There are 9 hidden switches. A switch that is on adds its own fixed numbers to the row, and there is some noise. The rows also spread widely along 9 directions, which tell nothing about the answers.
Known rows, each followed by its switches (1 for on, 0 for off):
-6 26 -20 -7 5 17 13 -25 24 -7 -1 -5 -12 -7 -29 -10 19 2 16 4 -9 -12 -13
 -6 7 -18 14 -16 -28 4 -30 10 : 0 1 0 1 0 1 1 1 1
-11 10 -5 5 16 -12 12 -18 26 4 5 -21 -4 2 4 -12 27 12 11 27 1 -8 1 6 4
 -18 -8 10 -37 0 -10 37 : 0 0 0 1 1 0 1 0 1
-4 33 -11 4 22 5 12 -7 9 -2 -1 -2 -7 -2 -7 -11 -1 11 14 12 7 -10 4 -2 6
 -14 0 -11 -27 6 -23 22 : 0 0 1 1 0 1 0 0 1
-2 3 -13 4 7 8 7 -22 19 7 8 -5 -14 7 -8 -7 7 8 0 3 -6 -11 -6 0 -5 -13 1
 -8 -22 -3 -12 16 : 1 1 0 0 0 1 0 0 1
-6 21 -2 20 31 14 -2 22 -26 39 7 1 -7 -1 4 -9 -17 26 -1 -9 23 -1 16 -3 5
 0 4 -10 -15 -3 -2 3 : 1 0 0 0 0 0 0 0 1
-7 -8 -19 8 7 9 2 -5 5 18 8 -9 -21 -5 -35 -17 6 8 13 -3 15 -8 0 -5 -14 6
 4 0 -6 1 2 4 : 1 0 1 0 0 0 1 1 0
3 31 -13 11 28 18 13 -11 7 15 -9 -8 -14 1 -18 1 5 8 14 3 2 -14 1 -8 5
 -16 15 -21 -19 4 -21 1 : 0 1 0 1 1 1 1 0 1
-3 40 -5 10 26 11 10 10 -14 24 1 15 -9 9 -4 -23 -17 11 1 -4 23 2 9 -2 9
 -7 17 -5 -19 -3 -16 1 : 1 0 0 0 0 0 1 1 0
3 4 -13 19 30 2 18 -10 -4 25 -1 -16 -18 17 -23 -12 8 0 -2 0 14 -12 1 -4
 -5 -8 20 4 -7 7 1 8 : 1 0 1 0 1 0 1 1 1
-3 18 -13 1 8 14 9 -13 21 -2 -1 16 -9 21 -10 -9 4 4 -4 -5 -16 -14 -6 -1
 6 -25 34 -16 -26 0 -31 2 : 0 0 0 1 0 0 1 1 1
-3 31 -17 6 9 20 14 5 11 10 -8 26 -22 19 -23 -16 -22 8 8 -7 0 -5 2 -3 2
 -9 35 -16 -18 -1 -28 -8 : 1 0 1 0 1 0 0 1 0
14 13 -33 12 31 0 25 -14 17 0 -10 4 -33 1 -42 -16 -2 9 27 12 32 -8 10 -6
 -16 1 -9 2 3 5 -11 15 : 0 0 1 1 0 1 1 0 1
-19 0 -13 4 8 -1 -12 0 20 8 4 -17 -12 -8 5 -2 17 26 20 11 -19 -15 0 2 -6
 -7 -19 -11 -37 -11 -10 22 : 1 1 0 1 0 0 0 0 0
-9 9 -23 -4 3 4 10 -15 29 -5 3 10 -20 8 -15 -19 5 13 12 3 -5 -6 -4 4 -2
 -10 11 -3 -29 -3 -23 17 : 1 0 0 1 0 0 0 1 1
5 15 4 3 3 26 8 -19 7 13 3 5 -3 1 3 4 -14 1 -8 2 -6 -16 6 -4 -5 -15 8
 -25 -14 11 -24 3 : 1 0 0 1 0 0 1 0 1
-5 -9 -10 -2 -11 23 7 -20 18 14 15 10 -9 -1 -22 -16 -6 0 2 -7 12 -9 2 3
 -10 -5 24 -10 -10 5 -15 -3 : 0 0 1 1 0 0 1 1 0
5 16 5 17 16 20 9 5 4 26 -2 3 -15 3 -15 5 -15 15 6 1 10 -4 8 -7 0 -6 14
 -21 -5 5 -9 -6 : 1 0 1 0 0 0 0 0 1
-7 -5 -5 7 -4 4 -1 -11 48 -4 -1 2 -20 11 -1 3 6 20 18 16 -20 -11 -2 1
 -12 -14 -8 -16 -24 -9 -21 15 : 0 1 1 0 0 0 0 0 0
-3 16 -6 16 24 16 -4 15 -15 27 3 10 -9 8 -3 -10 -18 18 -7 -11 19 -2 12
 -5 2 -1 15 -11 -10 -4 -6 -3 : 0 0 0 0 0 0 0 1 0
5 32 -7 15 22 21 16 -2 21 19 -9 12 -24 1 -13 -2 -13 19 29 6 11 -7 9 -3
 -7 -9 8 -27 -16 -2 -31 -5 : 0 1 1 1 0 1 1 1 0
6 29 -32 10 38 4 10 -8 -5 0 -14 2 -23 12 -12 -5 -12 7 9 5 -6 -22 8 -9 -9
 -4 -4 -10 -16 5 -19 15 : 1 0 0 1 1 1 0 1 0
-22 -10 -30 1 8 -12 -2 -8 15 4 16 1 -16 12 -4 -33 13 16 5 -1 3 -9 -1 13
 -6 -4 3 16 -33 -11 -7 26 : 1 0 0 1 0 0 0 1 0

New rows. What belongs after each?
-9 11 -2 23 29 6 -1 10 9 35 2 -2 -16 18 12 -2 6 26 10 -3 -4 -11 4 5 -1
 -12 16 -15 -29 -15 -13 -1 : 1 1 0 1 0 0 1 1 0
-9 8 1 9 11 5 3 -8 25 17 2 -9 -7 16 5 2 16 17 3 4 -19 -11 -6 6 9 -24 21
 -15 -33 -10 -13 6 : 1 1 0 1 0 0 0 0 1
1 23 -16 4 11 20 5 -4 12 0 -6 24 -14 18 -12 -8 -14 8 2 -8 -9 -13 3 -5 -1
 -15 25 -23 -16 0 -32 -8 : 0 0 0 1 0 0 1 1 0
7 40 -27 9 25 13 24 -7 13 3 -12 33 -27 27 -15 -21 -26 7 12 -5 9 -9 3 3
 -5 -16 28 -14 -17 -4 -36 -3 : 1 1 1 1 0 1 0 1 0
-14 17 -28 -9 7 4 0 -25 -6 -14 15 4 6 16 6 -27 0 -7 -22 -7 -11 -20 -7 3
 3 -21 15 0 -31 4 -22 24 : 0 0 0 1 0 1 0 1 0
-3 -14 -30 5 -1 23 -3 -23 17 3 13 11 -22 13 -21 -8 -2 5 -1 -16 -9 -18 -5
 -6 -23 -6 10 -14 -8 -4 -19 -2 : 0 1 0 0 0 1 1 1 0
-1 20 -10 -2 6 12 12 -21 20 -2 0 13 -6 16 2 -12 -3 0 -3 3 -8 -12 0 4 0
 -23 17 -13 -27 -2 -32 7 : 0 1 0 1 0 0 1 1 0
-12 2 -14 12 19 -8 7 -4 23 16 4 1 -20 10 -5 -19 11 22 19 11 8 -4 3 9 -6
 -5 0 5 -28 -12 -9 17 : 1 0 0 1 0 0 1 1 0
7 13 -17 4 12 11 17 -25 11 6 0 3 -17 13 -38 -16 5 -8 1 0 10 -6 -10 -8 1
 -6 25 -2 -5 5 -6 -2 : 1 0 0 0 0 1 1 1 0
-12 12 -8 1 -3 16 3 -11 21 7 8 4 -10 -1 2 -7 -4 14 9 1 -12 -15 1 5 -7
 -17 6 -20 -33 0 -29 12 : 1 1 1 1 0 0 0 0 1
9 0 -20 10 21 -1 16 -22 31 0 -10 -5 -24 19 -35 -6 13 4 17 11 7 -10 -5 1
 -4 -12 18 -5 -4 -4 -3 1 : 0 1 1 1 0 1 0 0 0
6 27 3 12 20 24 12 -7 11 24 -4 2 -15 -1 -7 8 -12 14 10 6 1 -9 6 -5 3 -6
 13 -28 -16 5 -18 -2 : 1 0 0 1 0 1 0 1 1
-7 -6 -13 13 16 1 4 -2 19 19 4 4 -20 8 -13 -13 3 21 12 3 18 -1 7 6 -3 4
 8 2 -14 -8 -3 7 : 0 0 0 1 0 0 0 1 0
5 39 -5 2 7 26 16 -15 13 5 -6 13 -19 -10 -12 -6 -25 4 18 8 7 -6 6 -7 -10
 -4 -6 -23 -17 9 -32 7 : 1 1 1 0 0 1 0 1 0
-9 -23 -23 0 -3 8 -8 -21 20 -6 9 -15 -14 -8 -13 0 12 12 3 3 -19 -21 -1
 -7 -20 -1 -16 -10 -18 4 -9 24 : 0 0 0 1 0 0 0 1 1
1 -5 -2 3 -10 21 9 -11 35 17 5 17 -21 0 -24 -7 -10 14 14 3 18 8 5 -1 -7
 7 11 -12 -5 -2 -12 -5 : 0 0 0 0 0 0 0 1 0
-14 19 -19 9 17 15 -4 -6 1 4 6 -11 -7 0 -3 -3 8 13 8 -4 -28 -30 -7 -7 -5
 -18 6 -21 -35 4 -26 16 : 1 0 1 1 0 1 1 1 1
-23 4 -8 -4 -10 23 -5 -8 -4 20 19 -11 1 -16 -20 -18 8 4 7 -9 0 -13 -6 0
 2 -4 22 -12 -25 6 -12 2 : 1 0 1 1 0 0 1 1 0
-1 -1 -7 18 25 7 8 -2 -8 27 9 -4 -5 15 -8 -12 -1 6 -10 -7 21 -11 8 3 -3
 -12 26 -3 -7 0 -1 1 : 0 0 1 1 0 0 1 0 1
0 17 -9 1 10 10 18 -33 29 5 0 -13 -16 -6 -6 -1 12 5 20 20 -11 -18 -1 0
 -8 -15 -9 -10 -30 6 -26 25 : 1 1 0 1 1 1 1 0 1
6 1 -26 -5 -4 25 25 -38 25 10 10 14 -26 1 -41 -23 -1 -8 10 -10 18 -4 -6
 4 -12 -5 26 -6 -7 5 -22 -2 : 1 1 0 1 0 1 1 1 1
12 -7 -21 12 22 8 9 -17 8 4 -4 5 -20 24 -13 -1 -7 5 -11 -3 -1 -17 7 -5
 -14 -6 10 -9 -1 3 -10 8 : 0 0 0 1 0 0 0 1 1
-16 15 -18 1 10 0 5 -5 11 -2 9 3 -4 8 -6 -23 11 11 5 1 -3 -11 -2 4 6 -22
 16 -2 -33 -2 -23 20 : 0 0 1 1 0 0 1 0 1
5 15 -31 -6 4 19 18 -26 19 -2 -6 13 -25 -5 -43 -14 -12 -1 18 4 11 -9 3
 -5 -8 2 9 -9 -6 7 -21 4 : 1 0 0 1 1 1 0 0 0
-10 2 -9 6 15 13 -8 -11 -22 10 11 -24 9 5 2 -3 4 -2 -24 -9 -12 -27 -1 -7
 2 -15 14 -12 -18 11 -3 15 : 0 0 1 1 0 0 0 1 1
-4 16 -4 -1 4 10 11 -30 25 -1 6 -5 -3 3 -1 -3 13 1 1 12 -13 -15 -8 -2 2
 -21 9 -11 -31 7 -26 21 : 0 0 0 1 0 1 1 1 1
-7 5 -30 9 19 2 1 -9 9 -5 4 -13 -23 3 -20 -9 10 14 12 1 -13 -21 -6 -9
 -11 -5 -10 -5 -21 2 -10 26 : 1 0 1 0 0 1 0 1 1
3 18 -14 6 13 21 6 -11 4 10 3 8 -15 -3 -19 -10 -10 7 8 -1 18 -4 4 -8 -7
 -6 2 -13 -7 1 -17 1 : 0 1 0 0 0 1 1 0 0
-8 2 -11 25 24 11 0 17 19 23 -2 11 -26 17 -1 3 -6 35 16 -4 -5 -12 10 0
 -7 -6 17 -21 -22 -11 -18 -1 : 0 0 1 1 0 0 0 1 1
4 -4 -23 13 14 21 0 0 6 21 -5 7 -29 15 -26 0 -11 13 4 -14 -3 -12 5 -8
 -13 0 19 -18 -1 -7 -8 -14 : 1 1 0 0 1 0 0 0 0
-9 11 -24 9 23 -11 10 -9 35 1 -5 -1 -28 17 -23 -14 25 20 30 13 -8 -11
 -10 4 3 -11 10 1 -30 -12 -13 13 : 1 0 0 1 0 1 1 1 0
-15 20 -6 2 3 4 9 -5 8 10 15 17 -2 26 6 -30 -7 4 -12 -4 3 -3 -3 12 8 -21
 33 3 -33 -5 -21 13 : 1 0 1 0 0 0 0 1 0
-4 25 -28 -3 12 7 3 -4 15 -11 -13 12 -18 17 -20 -12 1 10 9 -5 -18 -15 -6
 -3 4 -18 17 -17 -23 -8 -26 0 : 1 1 0 1 0 0 0 0 0
-4 20 -7 0 9 21 7 -11 -2 16 0 -11 -8 -16 -26 -7 3 4 9 -1 7 -9 0 -9 4 -1
 9 -14 -16 11 -13 3 : 1 0 0 1 0 0 1 1 1
-4 5 -42 13 34 7 1 -12 -5 2 -4 -14 -23 17 -22 -2 14 6 2 -11 -25 -35 -6
 -13 -11 -12 11 -12 -18 2 -13 12 : 1 0 0 1 1 1 1 1 1
3 19 -9 5 17 -6 22 -17 39 0 -15 -6 -20 6 -22 -12 17 8 27 26 10 -3 -1 2
 -2 -13 0 -2 -21 0 -17 15 : 0 1 1 1 0 0 1 1 0
-2 -22 -27 10 13 7 -2 -22 7 7 13 -1 -16 17 -8 -6 3 6 -10 -8 -6 -23 0 -1
 -19 -5 6 -3 -8 -3 -3 10 : 0 0 0 1 0 1 0 1 0
2 8 -31 -2 15 10 14 -25 18 -4 -5 -12 -23 -15 -39 -13 13 6 22 8 13 -8 -3
 -7 -8 2 -9 -5 -11 5 -11 16 : 0 1 0 1 0 1 0 1 1
-18 3 -11 -7 -4 13 -4 -8 -10 16 17 -15 2 -16 -20 -22 4 4 1 -4 15 -8 0 2
 5 -2 12 -2 -18 6 1 9 : 1 0 1 1 0 0 0 0 0
-6 6 -24 -4 0 23 3 -14 -6 7 18 20 -4 2 -12 -24 -21 3 -12 -16 15 -9 6 3
 -5 -4 17 -7 -12 2 -18 4 : 0 0 0 1 0 1 0 0 0
-6 14 14 7 0 23 6 -11 24 27 6 -1 -4 2 2 5 4 13 6 4 -13 -9 -2 2 8 -17 28
 -24 -29 2 -22 -2 : 1 0 0 1 0 0 1 1 1
-12 28 -23 1 20 5 1 -6 -13 -5 8 -1 1 6 0 -20 -2 3 -3 -2 -3 -21 0 -2 4
 -20 8 -7 -28 3 -21 20 : 0 0 1 1 0 1 1 0 0
-5 3 -25 -7 -5 15 -1 -16 16 -15 2 1 -13 -16 -24 -10 -2 4 17 7 -7 -18 3
 -8 -17 -4 -17 -16 -12 8 -24 17 : 0 0 1 1 0 0 1 0 0
8 -7 -22 12 18 12 11 -13 6 20 5 14 -19 23 -26 -14 -9 6 -6 -11 22 -5 3 2
 -4 -4 34 -6 6 -4 0 -12 : 0 0 0 1 0 1 0 0 0
-3 29 11 3 9 25 9 -5 -11 34 7 7 2 -8 15 -6 -31 8 -5 5 18 -5 20 5 1 -4 8
 -17 -20 8 -22 6 : 1 0 0 1 1 0 0 0 0
-6 12 -14 -11 -3 16 12 -20 -4 12 13 10 -3 2 -17 -31 -10 -7 -10 -7 23 1 1
 7 6 -3 27 3 -17 6 -12 4 : 1 0 0 1 0 0 0 1 0
7 27 -36 4 23 16 20 -13 8 3 -12 17 -30 13 -42 -18 -7 -1 17 -6 6 -14 -1
 -7 -4 -5 26 -10 -8 4 -25 -5 : 1 0 0 1 1 1 1 1 0
-12 -1 -2 21 21 2 3 1 14 29 9 -5 -9 23 10 -10 10 19 4 -2 3 -10 0 11 -2
 -18 25 -5 -26 -12 -9 3 : 0 1 1 1 0 0 1 1 0
4 4 -5 -1 -9 32 -3 -5 17 7 -1 14 -14 -7 -29 5 -15 10 6 -2 1 -3 4 -12 -4
 2 10 -28 -1 4 -16 -12 : 0 0 0 0 0 0 0 0 0
2 9 -28 -4 2 20 3 -27 20 -14 -4 2 -15 -1 -30 -4 6 -1 10 -1 -16 -21 -8
 -10 -9 -15 5 -21 -12 3 -25 3 : 0 1 0 1 0 1 1 0 0
-2 16 -20 10 10 31 8 -4 9 20 7 21 -19 1 -13 -5 -19 14 12 -11 5 -13 9 -2
 -9 -8 18 -25 -16 2 -33 -4 : 0 0 0 1 1 1 1 0 1
-13 1 -12 -4 -8 10 -8 -12 15 -9 12 11 2 19 7 -11 1 5 -15 -2 -22 -14 -6 0
 1 -21 11 -9 -27 -6 -22 14 : 0 0 0 0 0 0 0 0 0
-9 13 -34 1 19 10 -1 -11 -3 -5 -3 -18 -12 2 -38 -11 17 1 7 -9 -7 -21 -12
 -10 4 -10 21 -11 -15 3 -7 2 : 0 1 1 1 0 1 0 1 0
-9 19 -4 7 21 -1 2 -10 9 7 -1 -12 -3 7 16 1 6 13 5 17 -22 -22 4 0 -3 -20
 -9 -10 -35 0 -20 24 : 1 0 0 1 1 0 1 0 0
-1 8 4 5 -3 19 16 -14 36 17 1 5 -17 -4 -26 -3 4 10 22 9 4 -4 -1 2 1 -10
 22 -19 -17 4 -21 -4 : 1 0 1 1 0 0 1 0 1
-9 2 -10 -5 -13 15 -3 -27 22 -12 11 -13 -2 -19 -15 -3 9 1 11 14 -12 -19
 -7 -9 -12 -10 -19 -13 -19 11 -19 25 : 0 0 1 0 0 1 1 0 0
-14 16 -22 7 22 -6 13 -3 10 15 10 9 -13 17 -1 -32 9 15 5 -5 13 -3 2 14 3
 -20 20 8 -34 -15 -20 16 : 1 1 0 1 0 0 1 0 1
-9 18 -24 12 31 -5 4 -7 19 1 -5 1 -16 34 4 -7 12 17 5 3 -22 -19 -5 5 3
 -26 22 -8 -35 -14 -22 14 : 0 1 0 1 1 1 0 0 0
3 28 3 5 10 18 5 -5 12 6 -5 16 -2 9 6 2 -17 8 -1 5 -7 -12 9 -3 2 -19 12
 -26 -18 1 -32 -2 : 0 0 0 1 0 0 1 0 0
6 12 -19 7 16 17 2 -14 4 0 -2 -1 -18 -5 -18 0 -8 7 7 5 2 -16 5 -16 -17 1
 -19 -14 -5 7 -16 13 : 0 0 0 0 0 1 1 1 0
-7 6 -1 7 11 11 8 -24 0 23 11 -17 1 19 -2 -4 16 -6 -19 -5 -15 -19 -9 2
 10 -23 42 -7 -27 6 -10 5 : 1 0 0 1 1 0 1 1 1
-8 8 -27 19 20 7 11 2 22 17 10 17 -32 9 -13 -25 -2 26 24 -6 21 -3 6 6
 -15 -6 6 0 -23 -11 -24 14 : 0 1 1 0 0 1 1 1 1
-3 -1 -16 0 -8 31 7 -21 14 17 18 8 -23 -22 -28 -14 -11 7 14 -6 17 -5 5
 -7 -20 10 -6 -12 -10 8 -19 8 : 1 0 0 0 0 1 1 1 1
-12 9 -8 4 -8 21 -1 -15 28 2 14 12 -12 6 2 -5 -7 10 8 1 -26 -20 -5 -1
 -13 -16 5 -22 -30 2 -34 11 : 1 0 1 0 0 1 1 1 0
9 -9 -15 14 13 21 11 -16 18 25 6 10 -24 6 -30 -4 -7 9 12 -3 22 -7 7 -2
 -14 5 17 -12 5 -1 -7 -12 : 0 0 0 1 0 1 1 1 0
-18 -16 -22 7 -2 19 -4 -15 15 21 23 -10 -15 -2 -28 -12 20 11 5 -13 -5
 -14 -9 -2 -6 -4 23 -5 -21 -1 -7 8 : 0 0 0 0 1 1 1 1 1
-2 14 -16 9 12 8 11 4 35 6 -14 10 -28 5 -35 -7 3 23 34 8 11 0 3 0 0 -4
 16 -16 -13 -10 -16 -7 : 0 1 1 1 0 0 0 0 0
-1 -3 -4 3 -4 15 10 -28 36 11 12 3 -15 -4 -7 -5 1 9 15 12 5 -9 2 4 -14
 -4 -3 -10 -18 3 -20 13 : 0 0 0 1 0 1 1 1 0
6 2 -2 -2 -9 15 15 -32 42 4 -1 9 -16 9 -20 -2 4 -2 10 12 -9 -8 -6 2 -5
 -11 19 -14 -15 2 -22 0 : 1 0 0 1 0 0 1 1 0
-2 -18 -38 14 20 0 4 -19 21 5 6 8 -30 26 -18 -12 8 12 6 -8 -12 -23 -4 1
 -23 -6 9 -1 -11 -9 -12 9 : 1 0 0 1 0 1 1 1 0
-15 29 -21 3 23 -7 14 -18 3 5 11 3 -3 24 16 -30 6 2 -5 7 -7 -16 -2 12 3
 -23 16 11 -44 -4 -25 33 : 1 0 0 1 1 1 1 1 0
7 8 -32 -2 17 4 20 -31 4 -5 -2 2 -18 18 -19 -23 3 -11 -10 -3 3 -18 -1 -2
 -13 -15 9 2 -12 5 -18 14 : 1 1 0 1 0 0 1 1 1
-8 -16 -34 13 7 9 -3 -13 35 5 5 3 -36 9 -26 -6 13 22 24 -5 -18 -18 -8 -5
 -25 -2 -4 -11 -17 -14 -15 6 : 1 1 0 0 0 1 1 1 0
-11 -9 -23 14 19 -9 4 -10 8 14 16 -6 -18 14 -5 -24 5 12 4 2 12 -10 0 7
 -14 -1 -5 13 -20 -6 0 26 : 1 0 1 0 0 1 0 1 0
14 3 -17 -6 -3 21 14 -42 22 -9 -2 -2 -18 -9 -30 -5 -6 -10 4 10 7 -9 -2
 -12 -19 0 -14 -10 3 12 -15 13 : 0 1 0 0 0 1 0 1 0
3 20 -30 6 26 12 -3 -10 -2 -13 -12 -2 -14 10 -17 2 0 4 2 -3 -22 -30 -1
 -18 -7 -13 0 -20 -12 5 -21 7 : 0 0 0 1 0 1 1 1 0
